The same things were measured in two ways. Each way mixes the same 11 hidden numbers, adds some noise and spreads widely along 7 directions of its own, which tell nothing about the thing.
In the rows, zero is written as 128.
Some things both ways: the first way, then the second way.
[119 115 124 159 148 151 162 156 143 161 120 135 200 144 112 152 128  83
  68  37 107 140 111 119  90]
[164 112 141 144 149 139 147 132 129 115 140 108 154 138 164  89 135 128
 120 125 145 133  94 150  86 126 105 136 117 125]

[124 147  81 150 132 134  88 134 166 159 137 167 149 171  86 120 146 162
  86 123 128 110 174 120  75]
[100 145 112 139 149  99 143 157 116 139 116 115 106  90 120 138 134 123
 140 144 164  91 128 139 130 141 155 100 113 122]

[137 141 146 163 128 150 122 127 161 129 157 133 182 135  85 109 145 150
  46  95 156 122 127 105  86]
[129 136 150 129 176 104 133 127 104 118 138  95 122  95 156 102 142 145
 144 160 170  98  93 188 115 140 108 104 121 117]

[162 110 152 144 131 161 163 132  90 116 120 152 124 154  87 139 127 155
  83 143 198 100 148 108 124]
[156 216 155 147 210 124 119 163 142  86 144 127 103  87 146 115 182 130
 132 133 158 176 121 190 116  92 157  73 118 123]

[123  94 119  98 115 127 121 133 125 113 107 176 142 121 138 159 144 193
 131 145  31 129 140 124 109]
[155 214 153 162 150 133 117 137 171 131 122 157 118 102 121 160 120 106
 145 141 131 154 113 176 133  75 154  85 137 106]

[115 109 127 106 109 164 105 165 148 150 122 152 159 145 165 171 134 136
  77  99  92 148 145 131 117]
[120 115 104 142 173  89 176 197 117 114 138 105 122  84 164 133 158 117
 161 116 196 114  90 114  80 148 104 105  81 150]

[116 133 127  81 131  33  73 116 163 125 119 114 139  70 168 118 139 190
 189 145  55 172 139 173 114]
[ 97 102 102 128 126 136 122 159 148 118 144 168 158 171 175  97  87 118
 146 116 132 137 107  89 120 116 146 144 152 110]

[112 136 194  90 105 172 153 147 144 148 111 147 148 134 113 114 129 119
  75 126 179 136 104 146 136]
[146 112 143  97 114 115 106  93 141 158 113 105 146 142 144 120 146 129
 118 162 107 158 124 147 113 144 120 163 151 132]

[139 125 115 105 118  53  94 127 149 171 117 155 156 142  94 112 134 144
 141 141 133  71 127 183 169]
[128 132  86 150 131  94 148 176  99 114 132 111 124  96 125 196 137 141
 150 140 182 129 126 137 142 148 127  97 120 140]

[137  81 144 106 119  64 113 136 140 129 136 139 192  96 131 168 155 184
 110  90  82 119 128 143 118]
[123  86 116 132 139 148 152 182  96  95 163 144 157 155 172 102 124 134
 135 118 140 141 139 104 129 136 149 114 135 111]

[ 99 135 146  84  99 104 167  96 161 118 101 206 143 134 104 103 125 102
 151 143 155 127 111 148 197]
[112 174 111 142 101 128  84 154 162 160 119 191 138 127 149 183  98 115
 171 131 141 166 144 121 141  92 138 126 154 133]

[116 149 141 132 130  81 143 143 144 118 106 115 137 148  85  79  92  81
 152 102 185 117  47 165 137]
[118 115 137 147 156 136 149 157 152 144 111 136 115 155 115 106 132 136
 102 113 104 157 165 140 137  61 218  99 155  57]

[148 131 174 117 152 139 138 129  90 114 139  80 110 136 162 151 133 147
 121 143 143 166 149 120  94]
[ 92 137 141 138 164 109 182 167 117 131 117 110 115  64 126 140 145 153
 148 118 174 122  79 106  76 162 122 139 112 163]

[104 159  57 166 140 135 111 132 146 127 141 179 118 187  93 134 138 168
 123 104 115 136 167  85  22]
[184  90 130 158 102 134 126 100  95 133 129 122 141 130  73 155  97 126
  93 128 129 108 139 176 161 118  94 109 134  82]

[122 151 160 110 123  67 145 124  90 135 130 124 102 125 102  89 114  97
 119 120 226 122  92 149 161]
[156 136 166 124 135  99 178 124 111 121 126  93 130 102 101 186 133 178
 118 136 121 159 112 151  99 118 101 156 165 132]

[123 137 132 135  92  95 147 115 124 133 126 159 169 129  96  94 125  93
  86  79 142  90  70 140 188]
[138  69 149 164 115 122 162  87  82 131 121  89 125 105 117 122 106 140
 126 121 126  58 115 169 116 128  97 114 116  74]

[114 152 115  96 106   4  81 122 176 153 115 158 136 137  53  72 118 142
 159 119 222  82 106 198 151]
[127 116 111 134 126  93 141 116 117 134 112  87 110 105  95 174 125 132
 120 139 140 120 127 142 137 132 136 118 129 111]

[ 75 146 152  56 114 189 129 118 147 125  99 142 106 140 179 125 125  97
  92 146  80 187 104 119 118]
[103  97 148 124 122 127 173 172  98 165 119 127 130 127 149 136 139 153
 146 136 121 118 179 110 113 119 156 124 143 114]

[121 157 174  90 124 119 126 108  83 139 149 126  93 156 135 102 144 134
 161 198 159 122 130 143 152]
[113  63 113 113 104 162 121 147 104 145 100 129 123 164  90  79  93 102
  96 131  94 100 171  77 153 160 201 118 135  95]

[101 178  72 125 124 137 102 105 152 159 117 170 105 182 111 127 127 121
  88  88 156 140 178 114  90]
[130  90 140 131 106 120 149 102 114 155 117  93 119 120 115 126 115 100
 113 124  97 112 155 122 117 122 163 134 115  83]

[118 104 140 110  79 103 149 133 147 139 140 187 174 139 129 163 153 159
  86  86 119 130 159 130 115]
[127  97  87 138 141 124 116 189  95  96 146 136 132 120 155 127 116 118
 148  95 176 151 129  97 115 141 120 121 110 138]

[119 134 138 113  64 136 137 135 154 144 107 207 137 160  79 149 142 206
  94  70 166 130 199 142  81]
[135 110 107 136 151 112 134 153 106  84 134  92 129 121 157 174 142 174
 147 111 169 178 109 127 101 124  93 131 140 156]

[ 99  97 169 110 135 164 129 179 175 109 125 137 166 104 143 111 135 122
 128 163  49 181 101 138 111]
[ 87 157 140 121 138 143 110 112 162 142 117 171 142 143 145  77 122 128
 127 144 122  93 104 128 117 133 126 143 151 134]

[ 89 127 139 134 158 199 139 127 131 125 130 153 162 134 109 127 137 124
 100 130 168 177 159  97  75]
[155 120 130 115 156 170  96 151 105 120 156 135 142 178 148  57 129 103
  91 142 129 124 195 144 151 113 162  95 122 102]

[132 108 143  97 152  23  99 128 137 110 129 107 136  87 126 123 133 168
 178 145 116 148 122 161 118]
[162 116 141 148 107 139 125  55 108 108 146 108 143 112  91 126 101 106
  91 127 116  97 100 158 137 148  93 136 116 101]

[103 164 121 135 124 133 141 143 147 155 148 190 122 163  91  80 140  90
  92 146 142 106 102 115 135]
[ 84 160 163 130 142 113 172 136 162 169  85 142 121 107 113 103 112 144
 139 156 115  75  78 129  95 133 159 142 159 122]

[128 175  81 118 152 146 132 101 127 167  76 160  77 182 136 123 117 131
 166 169  96 144 202 141 105]
[124 148  77 158  90 134  69 126 157 142 106 162 127 131 128 143 109  83
 134 105 133 156 146 113 136 114 158 133 121 123]

[132 162 136 193 145 141 129 107  99  96 162 104 131 144  96  98 122 116
 129  80 192 174 165 108 103]
[125 187 150 126 146 108 125 122 142 115 130 134 119  90 118 193 100 146
 155 128 149 147  91 134 103 105  78 139 149 158]

[126 119 162 130  95 173 181 137 127 132 122 160 162 136 171 107 129  85
 116 178  92 149 132 147 200]
[151 151 137 119 122 124  80  93 147 152 135 123 137 143 124 158 107 124
 109 144 122 192 152 167 149  82 150 145 161  97]

[147 152 148 165 158 108 155 143 181 150 165 122 172 154  67 103 139  77
  31  77 181 110 101 105 105]
[140 142 126 162 102  81 127  59  98 130 128  97 126  43  90 140 117 106
 122 144 155  68  65 189 125 186  93 149  99 109]

[137 119 158 105 113  87 101 143 136 115 154 131 126  98 135 128 157 207
  98 143  86 139 141 124  87]
[139  98 128 153 108 107 136  72  85 107 134 101 127  90  82 130  99 124
 104 125 129  76  91 164 142 162 102 135 123  88]

Other things, the second way, with their names:
<12>: [145 141 147 102 143 136 128 164 127 107 133 144 143 147 156 104 135 136
 138 141 115 147 124 114 100 138 115 139 154 152]
<321>: [130  79 116 154 102 129 128 138  82 122 131 141 138 135 123 139 100 144
 133 118 129 112 154 145 155 121 130 113 148  82]
<282>: [132 161 139 126 183 115 123 145 134  86 152 123 123 127 157  84 135 123
 124 127 135 147 108 155 113 104 159 117 137 102]
<415>: [148  96 151 128 113 116 159  78  93 126 140  87 151 118 114 126 131 150
  96 140 124 101 110 155 107 158  79 166 133 124]
<495>: [104  71  78 141 122 127 107 142  97 103 126 129 115 140 124 142 131 129
 124  97 142 129 171 110 157 123 136  99 123 102]
<52>: [138 131 135 133 119 116 107  90 117 119 132 109 135 134 142 151 116 148
 134 151 123 130 128 175 142 110 116 124 157 103]
<43>: [165 119 166 136 123 141 166  96 118 118 133 114 156 142 117 145 107 155
 117 147 114  95 100 154 111 124  59 131 152 128]
<222>: [123 152 115 155 155 138 112 189 151 163 115 147 120 132 142 120 119 114
 130 114 160 175 161 137 124  73 205 106 129  99]
<376>: [ 91 170 100 145 115 105 154 179 150 114 119 176 142 110 125 206 121 166
 159 117 153 158  94  88 114 135 112 155 170 174]
<117>: [136 103 149 115 151 120 159 143 105 126 153 100 132 129 137 116 123 123
 115 137 123 140 144 134 125 115 165 119 131  87]
<255>: [120 114  78 126  83 129  38 110 161 145 126 197 143 161 120 117  96  76
 111 105 111 172 156 110 166 113 154 155 150  96]
<392>: [129 121 117 129 147 155 100 128 126  75 145 130 128 149 175  90 129 106
 138  99 127 131 136 107 104 119 110 112 108 133]
<194>: [ 96 123 105 101 125 156 116 153 148 129 145 141 145 185 165 107 136 110
 109 130 101 189 189  69 138 117 219 142 148 121]
<186>: [106 150 186  92 141 129 158 109 135 128 106 115 136 102 148  87 154 152
 146 166 102 104  70 116  70 192 106 165 149 177]
<241>: [ 89 144 137 125 164 121 173 175 108 122 119 115 118  98 139  89 150 144
 133 134 152  86 112 104  84 168 149 134 118 158]
<143>: [197 156 123 159 134 122 125 147 129 131 127 126 117 119  57 183 105 108
  89 121 132 169 159 169 159  75 157  94 134  84]
<423>: [121  70 111 111  80 105 107  92 150 163  88 142 144 133 107 106  98 103
 126 126 108 100  76  99 103 177  88 184 139 134]
<394>: [168 136 114 125 145 141  99 176 132  74 146 179 141 143 151 101 126  95
 144 109 131 138 115 109 115 132  83 106 123 148]
<404>: [143 120 153 107 123 130 138 142 150 161 125 142 135 155 119 121 115 102
 112 148  79 158 163 123 141  96 193 122 157  79]
<234>: [ 97  92 117 165 152 106 174 164 102 143 108 106  93  75  98 123 120 118
 131 100 161  83 123 126 115 129 172  93  92  82]
<477>: [113  53 107 112 117 146 102 113 129 125 111 124 140 177 146  83 117 132
 112 103 113 139 135  94 112 133 126 154 143 118]
<383>: [114 131 149 124 186 143 124 133 160 118 118 125 121 167 146  55 137 144
 101 128 113 142 124 150 115  81 184 113 158  87]
<327>: [ 99  82 100 112 112 144 156 209  93 115 141 161 168 168 165 158 126 185
 147 116 152 168 157  56 115 151 106 161 170 175]
<379>: [105 123 141 126 168 132 109 137 117 114 133 125 114 124 172  78 143 132
 139 114 140 126 142 142 106 108 140 113 123 109]
<21>: [108 136 119 159  91 114 154 123 143 187  97 119 134 108  99 160 108 126
 118 141 126 130 126 132 128 129 196 151 142  99]
<424>: [ 97 101 124 155 128 106 184 132 104 147 134 119 146  92 125 130 148 152
 120 131 166  93 101 142 116 162 121 142 119 117]
<67>: [ 79 176 118 142 119  98 117 164 163 184 116 188 118  89 117 176 100 102
 161 134 150 139 134 121 145  99 175 122 142 105]
<434>: [120  68 117 132  92 109 163 113  58 147 143  67 139 122  94 201 110 180
  91 128 138 166 182 128 150 134 157 169 157  97]
<510>: [112  93 133 122 117 148 119 128  76 131 126 133 117 109  99 134 127 132
 116 105 131 113 181 100 133 150 110 125 118 133]
<414>: [122 139 164 103 120 149 108  81 175 132 111 135 157 153 170  96 112 138
 142 140  95 152  67 113  75 137  97 184 165 158]
<152>: [193 135 114 133 108 117 120 105 118  88 162 115 150 141 127 169 136 100
 113 152 112 146 138 163 159 132 108 106 129 110]
<45>: [115 132 148  86 135 152 112 137 159 139  98 126 121 139 153 124 103 106
 164 143 110 135 110  67  87 141 116 130 130 175]
<262>: [148 143 152 139 155 127 139 106 101 121 154  81 112 118 124 138 134 119
 105 146 124 122 176 183 150  89 168  82 117  71]
<405>: [132 129 156 159 119 149 115  53 127 142 117 102 129 100 130  83 114 104
 117 131 120  82  99 171 107 138 125 131 104  97]
<233>: [ 75  78 130 114 138 138 108 104 155  99 103 141 120 146 175  29 118 107
 148  94  87 100  80  80  79 143 140 148 131 112]
<149>: [106  62 151 124 123 120 164 104  90 120 105  75 132 109 158 106 127 169
 153 126 129  85  82 119  69 173  80 157 128 142]
<442>: [108 113 134 168 113 136 123  71 121 145 105 116 108  84  82 115 100 105
 108 103 128  83 106 143 126 137 141 127 103  88]
<123>: [ 83 137 134 134 140 142 157 171 129 124 115 155 123 114 138 118 147 145
 140 116 127 133 134  87 107 142 164 127 139 143]
<488>: [152 180 158 130 162 124 125 124 142 111 124 103 109  69 143 132 131  92
 162 132 150 127  77 135  75 143  97 109  87 162]
<95>: [105  98 150 131 130 140 170 142 123 176 100 118 126 102 115 129 143 134
 126 124 137 115 132 103  95 147 132 130 113 137]
<420>: [134 110 108 116 154 129  63 134 109  97 144 127 121 157 183  56 134  99
 138 138 133 118 160 160 145 118 150  87 121  90]
<6>: [143  87 119 137 120 115 139  99  85 106 131  99 134 110  91 113 138 138
  87 125 134  99 116 147 132 174 105 142 123 115]

Some of these things the first way, each followed by its name:
[106 111 183  83  77 120 167 137 150 132 115 201 159 110  95 133 146 153
 106  93 143 137 140 147 142] : <414>
[159 119 157 205 143 125 158 175 102 141 135  70 197 137 114  72 102  46
 120 113 112 101  46 170 178] : <383>
[120 122 154 200 173 162 147 173  92 112 154  47 183 149 114 128 110  66
  97  34 126 166  61 111  52] : <143>
[ 70 180 167  58 146 169 106 116 190  94  87 108  75 151 149 100  97  78
 179 130 140 246 137 149 103] : <392>
[110 163 133 121 103 205 130 133 185 154 131 156 149 176 147  84 133  70
  64 163  79 137 117 129 162] : <420>
[103 130 165 135 145 127 139 147 106 117 127 109 159 119 122  85 109  38
 159 110 126 147  55 152 192] : <43>
[ 94 128 131  74 135 132  69 163 208 135 108 156 133 145 101 135 131 137
 119  98 111 160 136 147  90] : <152>
[115 128 174 109  99 113 135 122 138 103 134 135 164 104 101 125 141 172
  84  72 121 135  92 122  92] : <321>
[106 178  87 119 100 150 125 116 162 133 138 205  83 207 120 134 138 147
  96 134 159 129 171  93  86] : <234>
[103 139 108  59  95  62  99 106 150 142 129 191  98 128 169 121 145 151
 138 199 135 132 156 145 179] : <117>
[110  88 127 104 130  27 126 149 150 155 121 128 197 116 126 132 133 106
 152 100  78 125  92 185 131] : <327>
[180 126 141 166 181 100 103 142  53 132 125  47 114 109 138 128 121 171
 172 133  83 139 157 149  97] : <376>
[124 176 131 117 165 191 153  91 142 127 100 132  93 164 144 122 122 108
 124 153  98 180 165 104  99] : <405>
[160 121 125 180 142 155 155 147 110 121 140 102 152 174 161 136 127  99
 120 133  33 137 130 120 124] : <442>
[146 186  39 181 122 130 106 122 156 156 117 184  89 252  88  91 107 104
 161 160 157  84 194 145 149] : <495>
[138 210 146 105 132 139 115  69  93 144 113 102  62 148 127  99 125 149
 121 129 176 144 166 126 114] : <149>
[129 142 103 167 109 185 159 157 162 137 137 203 126 193 119 137 138 138
  96 141 124 144 193  99  93] : <255>
[124 136 144 116 115 148 191 144 150 182 110 191 160 169 120 116 134  56
  93 135 106  98 110 144 187] : <21>
[ 60 155 197  96 124 162 108 128 185  95 146  91 165 169 101 113 122  69
 139  33 162 212  97 146  78] : <45>
[ 95  99 149  79  95  87 105 152 149 125 136 158 167 108 132 137 144 144
  96 104 112 128  81 146 130] : <404>
[132 174  81 167 161 102 104 131 165 151 146 121 115 165 114  98 130 113
  95 129 129 144 156 115  78] : <282>
